The rows of a group lie close to one hidden flat surface of 13 dimensions, which passes through zero. Surfaces can cross.
In the rows, zero is written as 128.
Known rows, each followed by its group:
[140 166 106  76 134 160  93  98 146 111  99 109 112 125 167  69 157 141
 149 111] => (1)
[162 125  58 169 116 119 137 120 112 150 140 146 153 147 108 108 110 120
 147  88] => (4)
[122 153 173 116 119 150 117 133 142 123 131  92 122 102 166 120 132 116
 110 133] => (2)
[132 100 137 117 133 122 104 133 133 126 120 117 119 146 111 149 127 129
 121 127] => (4)
[130 109  91  60 120 161 135 110  99 115 145 154 146 142 110 123 145 142
  95  64] => (1)
[109 120  91 116 181 108 105 161 118 142 123 136 131 138 130 116 120 115
 117  78] => (0)
[173 122 137 163  95 170 142  80  94  94  94 107 164 101 183 156 145 130
 133 159] => (2)
[179  85 140 144  86 158 155 106 116 159 195 158  97 106  96  94 129 109
 144 122] => (5)
[ 99  97 100  81  60 145 135 112 133 143 200 166 144 143  87 117 114 121
 119  90] => (4)
[156 133 100  81  75 164 121 163 131 117 178 187 113 145 158  84  63 105
  86 120] => (5)
[136 133  95  72 164 176 116  98 135 121 111 116 159 147 120 119 133 126
 167 120] => (5)
[ 88 156  75 101 156  87 119 129 101 204 153 146 145 124  93  68 165 172
 143  95] => (3)
[114  59 191  89 139 161 113 159  57 104  94  67 139 114  87 120 152  95
 148 157] => (3)
[188 146  80 124 150 140 116  91 128  55  80  98  92 112 185 150 143 148
 157  85] => (1)
[102 104 169 110 108 107 153 143 113 162 136 142 116 116 168  69 125 117
 111 126] => (1)
[174  89 166 141 106 115 151 109  89 131 102  81 157 130 125 171 150 156
 114 151] => (2)
[107 130 103 115 147 140  90 114 159 120 130 155 116 139 129 160 130 133
 128 118] => (1)
[170 135 183 166 105 146 112 154 162  82 140  78  83 101 151 186  88  96
 128 157] => (1)
[137 121 154 115 111 140 138 134 125 113 142 140 115 132 113 152 119 136
 101 143] => (3)
[141 106 130 140 126 127 105 141 138 148 123  94 157 145 127 139 106 103
 135 134] => (4)
[147  92 152  83 157 137 171 160 115 126 117 116 148 166  82  85 105  92
 158 169] => (5)
[ 92 135 139 123 123 167 119 130 188 119 175 130 141 129  59 128 144  78
 110 118] => (3)
[146 134 109 203 190 145 122 144 162 159 139 123 177 117 129 150 115  61
 124 125] => (1)
[ 99 148 132 129  92 176  69 115 138 120 125 152 110 113 141 102 126 123
 152 171] => (1)
[ 88 169 149 153  68 154 128 146 115 114 112 116 163 168  78 120  88 123
 119 130] => (4)
[106 140 152 114 118 106 131 136 110 130 124 122 114 125 119 124 131 157
 126 147] => (3)
[ 75 143 126 101 142  83 125 150 147 155 134 119 151 119 150 116 141 132
 107 138] => (0)
[ 90 116 124 134 122 106 132 157 121 152 123 132 179 141 131 110 116 101
 108 143] => (5)
[133  87 158 164 104  99 122 141 127 189 152 130  95 104 155  65 130 102
 131 123] => (2)
[ 69 126 141  78 174  88 162 125 114 154  82 105 182 147 167 108 149 145
 119 110] => (1)
[124 149 112  88 103 123 121 119 109 150 174 141 105  95 136 109 149 172
 119 105] => (2)
[ 87  86 156  95 121 136 130 156 140 119 137 203  79 127 177  76  95  86
 126 162] => (5)
[ 91  92 118  52 134 170  29 148 136 143 137 106 121 151  86  83 134  95
 130  90] => (3)
[117 126  50 127  95  59  85 162  87 130 143 123 112  79 170  83 142 130
 142 101] => (0)
[122  98 137  84 147 117 122 137 157 146 138 137 131 145 174 140 101 117
 123 148] => (4)
[148 104 143 160 124 131 146  91 117 153 102 118 135 113 165  89 167 119
 120  95] => (0)
[140  78 123 117  68  85  81 148 140 106 124 100  97 147 135 141 107 120
 131 147] => (0)
[179 110 175 128 118 127 129 115 134 148 126  76  86 127 115 103 132 135
 159 119] => (5)
[193 120 107 116 107  93 154 152 135 115 124 118  99 184  77  93  94 134
 134 110] => (3)
[166 102 145 214  92 135 137 107 113  98  93  98 116 103 142 125 141  98
 146 123] => (2)
[157 168 105 157 157  98 164 134 145 102 119 104 160 116 141 173 125 131
 132 164] => (0)
[168 130  98 129 184  84 133 146 102 122 101  95 111 135  68 112 159 151
 159 113] => (4)
[117 103 115  72 163 118  99 169 106  97 103  94 100 140 131 113 116 112
 140  71] => (1)
[152 114 141 105 122 139 154 119 122 143 134 127 140 163  81 113 125 137
 120 119] => (0)
[ 81  77 170 105 121 100 102 147 125 131  99  78 136 144 137 155 121 117
 121 112] => (1)
[196 107 135 128  64  88 182 109 115 143 154 115 131 155  50 110 143 162
 129 154] => (0)
[116 105 111 122 148 114 104 155 128 151 147 140 116 118 122 101 146 107
  93  75] => (0)
[ 80 129 182  87 129 119 124 130 149 200 183 135 110  96 121  79 177 135
  77 104] => (2)
[120 143  94 117 128 106 120 110 135 135 138 121 139 138 102 154 141 160
 140 112] => (1)
[167  97 129 153 127 121 170 114 147 149 143 164 139 143 159 140 109 115
  96 117] => (0)
[134 164 143  81 174 134 187 149 137 103 125 159 129 138 131 105 128 129
  93 141] => (5)
[ 66 105 161 121 129  83  96 143 125 130 112 105 105 125  98 133 163 139
 118 124] => (0)
[133 116 140 155 125 149 113 105 136 141 124 103 161 121 115 149 159 115
 103 114] => (4)
[150 118 158 153 107 133 144  98 120 147 147  95 126 117 103 165 127 149
 172 151] => (5)
[103  87 145 134 127 159 118 151  67 144 109 119 176 134 144 139 109 102
  83  71] => (0)
[ 73  73 171 107 149 115 124 156 131 166 125 127 127 125 141  74 124  80
 148 142] => (3)
[183 180 167 137 156 120 177 118 149 140 129  75 140 128 113 158 144 160
  96 120] => (5)
[121 121 129  93 123 143 163 112 105 125 150 177 132 128 119 141 140 151
 103 130] => (3)
[173 114 137  86 144 168 106 143  84  95 134 113  70 107  66  92 179 134
 112  90] => (3)
[116  81  71 139 129 131  93 117  76 195 149 146 176 114 144 122 126 122
 152 105] => (3)
[140 107 160  99 108 151 117 150 138 101 126  81 119 152  50 100 136  91
 128 124] => (3)
[133  97 139 114 121 109 107 135 167 112 111 130  81 156 188 153  83 121
 114 105] => (2)
[119 181  94 127 135 146 152 145  83 134 148 148 151 130  96 131  89 152
 171 149] => (0)
[108 121 136 120 166 161  44 174 180 123 160 122 100 136  84 174 101  86
 112 131] => (4)
[103 123  99 150  92 113 131 129  89 152 143 178 138 129 115 117 107 145
 156 165] => (1)
[132 132 146 167 187 151 113 153 145 111 122 159  57 175  39 184  49 130
 207 161] => (0)
[160 161 142 149 145 109 160 154 109 111  97 162  81 141 146 106 103 159
 124 152] => (4)
[195 151 112 126 133 158 150 133 152 127 147 156 117 129 165  86 101 104
 118 130] => (1)
[108 105 145 133 126 136 135  90 134 165 109 104 186 128 155 105 173 113
 104 110] => (5)
[ 90 133 142 153 172 111 120 132  95  92 102 118 101  90  93 178 172 151
 152 145] => (3)
[154 198  83  94 133 168 127 175 116 106 192 155  93  91  96  58 101 110
 164 135] => (3)
[104 142 111 140 232 191 114 141 188 117 118 179 158 147 102 137 129  59
 119 154] => (2)
[ 95 124 156 122  90 127 139 115 117 133 154 141  95  87 130  88 163 133
 127 124] => (4)
[ 38 119 149 146 109 174  69 122 148 137 130 104 209 108 150 180 130  75
 119 164] => (5)
[168 122 168 105 189 113 186 147 163 151 112 125 111 150 152  62 128 101
 104 121] => (5)
[151  68 108  81  99 131 122 104 114 101 190 124 113  95  90 191 157 140
 137 132] => (4)
[124 140 167 148 207 120 137 168 110 127 124 132  74  89  46  83 192 121
 142 163] => (2)
[147 120 127 165 107 126 121 128 151 125 114  54 165 153  83 127 134  86
 117  74] => (2)
[149 113 146 142  88 100 168 121  91 118 142 168  83 110 141 137 124 170
 127 149] => (2)
[150 104 137  62 148 113 117 151 130 194 127  77 186 182 131  96 108 124
 110 124] => (2)
[144 138 132 142 152 116 121 120 153 129 151 162  44 101 141 117 146 145
 119  91] => (5)
[ 94 118 134 148 132 118 131 114 144 182 145 123 164 113 138 114 151 111
 115 116] => (4)
[119 108 116 153  99 123 129 131 133 142 178 149 101 102 121 116 121 104
 141 108] => (4)
[145 152 161 140 155 155 161 129 163 131 134 116 155 115 162 135 128  94
  92 135] => (2)

New rows. What belongs after each?
[128 124 151 146 113  92 152 150 135 177 149  86 180 119 126 112 137 104
  98 144] => (0)
[130 144 131 144 149 159  36 142 151 130 137  98 128 128 113 220 120 136
  85 110] => (3)
[141  89 133 113 173 148 143  77 168 128 132 184  91 137 143 136 166 127
 102  88] => (5)
[182  86 160 158 142 178 172 158  68  80  94 156 101 109 134  70 138  71
  95 121] => (1)
[117  86 114  72 183  81 198 165  80 116 126 181 107 159  64 104 119 142
 156 144] => (3)
[ 82 111 151 150 108  84 106 130 133 177  81 133 136 164 158  81 106 134
 168 197] => (1)
[ 84 142  95  73 175 136 128 125 130 138 143 165 142 133 110 107 147 137
 130 113] => (3)
[142 141 152 115 119 147 171 126 132 131 139 171 124 121 175  96 117 124
 102 150] => (1)
[129 129 132 121 155 115  85 126 200 131 131 106  94 144  91 126 143 112
 152 146] => (0)
[205 107  60 160  69 134 148  87  74 107 104 162 136 155 151 132  99 165
 147 112] => (4)
[ 84 118 143  92 132 117 108 131 152 151 144 126 122 133 137 123 132 128
 113 108] => (1)
[ 53 141  89 105 182 113 126 135 142 132 120 182 163 135 133 134 144 129
 116 130] => (5)
[148 112 142  95 154 182 148 128 101 122 124 133 152 103 173  96 136  93
 125 135] => (3)
[ 97 131 142  31 149 145 110 155 102 119 133 170 123 160 133 175  97 182
  92 151] => (3)
[119 108 180 188 104  96  94 167 158  95  79  46  74 135 106 101 115  72
 153 103] => (2)
[ 75 123 150 178 167 103 109 127 144 151 118  70 166 105 103 185 164 112
 127 121] => (1)
[114 138 167 140 150 108 133 139 122 124 129 142 102 102 139 177 135 160
 119 185] => (4)
[153 118 144  81 142 136 162 134 108 145 144 115 151 150  55  95 166 135
  88 102] => (3)
[180  94 141 159 128 127 162 115 151 120 133 130 101  99 193 107 124  84
 126 109] => (4)
[115 141 145 111 163 135  54 139 118 151  67 127  99 154 133  85 149 159
 108 130] => (4)
[146 153 127 164 113 130  99 130 116  87  97  95 100 112 115 147 126 143
 177 165] => (1)
[107 135  77 175 134 101  93 149 129 170 164 137 153 141  44 154 109 129
 163 150] => (1)
[116 182 143  76 104 140 128  91 161 135 156  83 134  83 202 131 149 156
 122 102] => (1)
[122 103 105 149 108 128  95 105 122 142 125 171 108 148 123 137 127 145
 116 103] => (4)
[105 167  98 126 104 136 124 151 112 160 146 135 183 164  83 118  85 134
 128 134] => (4)
[ 81 122 185  89  88 117 131 153  88  91 109 127  97 140 110 148 109 167
 127 168] => (0)
[149 156 122 156 127  91 113 145 151 179 165 146  99 129 138 125 113 153
  97 110] => (3)
[191 132 128 202 110  69 202 150 126 114 118 116  77 127 104  56 120 104
 144  85] => (2)
[132  93  89 122  60  59 131 142 141 169 159 148 110 178 155 119  46 139
 130  77] => (2)
[139 131 175 136 151  73 106 178  87 164 111  92  58 102 128  78 149 165
 128 127] => (3)
[210 115 120 115  76 154 139 132 141  92 159 161  37 128 137  54 108 105
 102  58] => (2)
[124 104 160 132 107 129 131 119 110 163 134 106 163 121 123 136 147 130
 112 148] => (2)
[104 112 182  48  94 116 146 130  99  85 118  82 128 121 118 161 139 165
 142 183] => (4)
[183 126  96 150 133 138  97 102 175 104 112 110 107 147 127 140 112 118
 184 144] => (0)
[129 154 162 106  86  88 116  90 188  56  34  84  66 184 141 114 150 173
 119 109] => (3)
[143  89 100 161 160 133 162  90 129 115 117 164 153 129 146 181 138 113
 124 117] => (3)
[ 76  61 136 138 128 106  87 134 119 131 142 166  74 122  91 159 137 129
 139 122] => (3)
[148 115 130 135 101  76 145 109  92  87 116 117  47 100 126 148 154 188
 156 106] => (1)
[177 114 141 107 136 130 150 123 134 111 115 114 129 146 138 160 130 140
  96 113] => (2)
[119 147 137 151  89 133 149 119 107  79 102 124  98 110 129 104 133 128
 152 113] => (4)
[131 173  91 101 137 145  54 162 149 104 102  33 168 116 158 105 111  86
 170 149] => (0)
[ 50 146 136 149 140 108  46 115 154 146 112  86 124 107 127 165 170 143
 126 105] => (5)
[120 127 113  70  87 117 111 104 138 146 126 106 147 155 112  84 150 152
 145 137] => (0)
[162  86 108 175  80 131 121 149  94 139 184 137 100  83 144 124 102  91
 135  86] => (1)
[115 160 118 169 163 143 105 143 153  84  90 139  81 132 118 114 122 107
 137  92] => (4)
[146 182 130  99 150 125 140 123 155 112 112 116 129 148 125 128 128 157
 137 156] => (1)
[168 116  68 227 110 151 154 146  78 122 170 165 162  60 105  86 154  53
 120 119] => (5)
[128 101 123 166  68 100 106  84 124 118 120 163  76 126 156 166 133 174
 123 114] => (3)
[150 108 102 133  80 162 119 111 126 134 210 195  91  83 133 108 150 117
  78  83] => (0)
[149 141 112 160  74 192 147  57 114 105  94 119 208 121 202 164 133 126
 114 126] => (4)
[147  86  72  54 166 162 128 138 114 133 173 215 118 156 106 123 103 121
 107  93] => (3)
[138 160  90 142 137 139 106 136  79 108 121 128  72 114  72  90 128 154
 212 122] => (0)
[139  47 126  88  80  87 104 118  91 127  82  46 128 164  88  76 158 132
 172  87] => (4)
[143 141  80  76 116 175 108 112 103  98 109 131 160 140 170 117 119 130
 124 102] => (0)
[111 115 138 108 121 119 128 122 127 131 136 140 107 119 134 111 144 135
 125 121] => (4)
[111 146 157 119 174 123 137 167 142 151 119  88 171 159  85 137 108 110
 124 144] => (0)
[127 152 104  89 124  75 161 129 144 165 195 197  48 108 153  69 124 176
 136 100] => (1)
[119  99 141 112  96 167 119 117 133 139 140 135 183 159 114 162 106 111
 103 154] => (2)
[ 73 165 111 162 120  48 178 182  84 167 159 164 151 101 103 101 121 147
 122 163] => (5)
[126  86 174 106 123 147 121 171 131 175 173 111 138 132  92  89 116  76
 101 130] => (3)
[ 95 152 115 110 127  66 145 145 137 144 160 143 116 101 124 108 160 151
 117 149] => (0)
[ 98  97 154 103 106 123 115 138 141  90  81 105 153 193 110 169  91 123
 126 152] => (2)
[152 144 140 191 112 180 124  93 160 103 134 169 107  84 202 154 122 102
 123 160] => (1)
[118 154 126 130  44 141 151 133  92 103 151 187  98 144 106 115  79 161
 125 139] => (4)
[ 78  88  58 125 118 105  94 115 101 120 100 175 152 146 125 123 152 130
 120  94] => (5)
[ 89 131 107 151 130 158 117  92 126 128 129 190 122  85 198 117 149 121
 130 122] => (1)
[151 126 159 127 113 114 150 111 122  98 116 114  82 114 129 137 156 160
 120 121] => (1)
[ 86 133 144 115 133 142 159 149  77 176 177 175 142 125  64 110 130 144
  97  98] => (0)
[146 111 166 144 117 165 126 134 134 108 138 118 128 112 135 162 120 100
 105 146] => (3)
[167  99 109 124 130 102 138 101 131 112 120 137  90 129 103 116 179 146
 107  91] => (0)
[ 62 125 176 148 120  72 138 173 126 156 150 137 106 102 137 134 113 127
 117 165] => (0)
[ 88  93 180 165 113 118 155  79 145 157 110 129 175 156 115 206 135 144
 118 161] => (0)
[ 96 151 134 139 141 118 149 123 157  89 117 146 106 126 131 162 130 137
 118 117] => (2)
[ 73 110 163 145 156  99 135 132 146 160 122 114 157 126 131 156 143 116
 108 130] => (1)
[176  72  87 117 169 153  73 100 107 159 136 152 141 119 162 181 138 143
 129 141] => (2)
[137  77  88 133 112 161  47 156 126 128 160 128  94 120 117 113  99  70
 139  69] => (1)
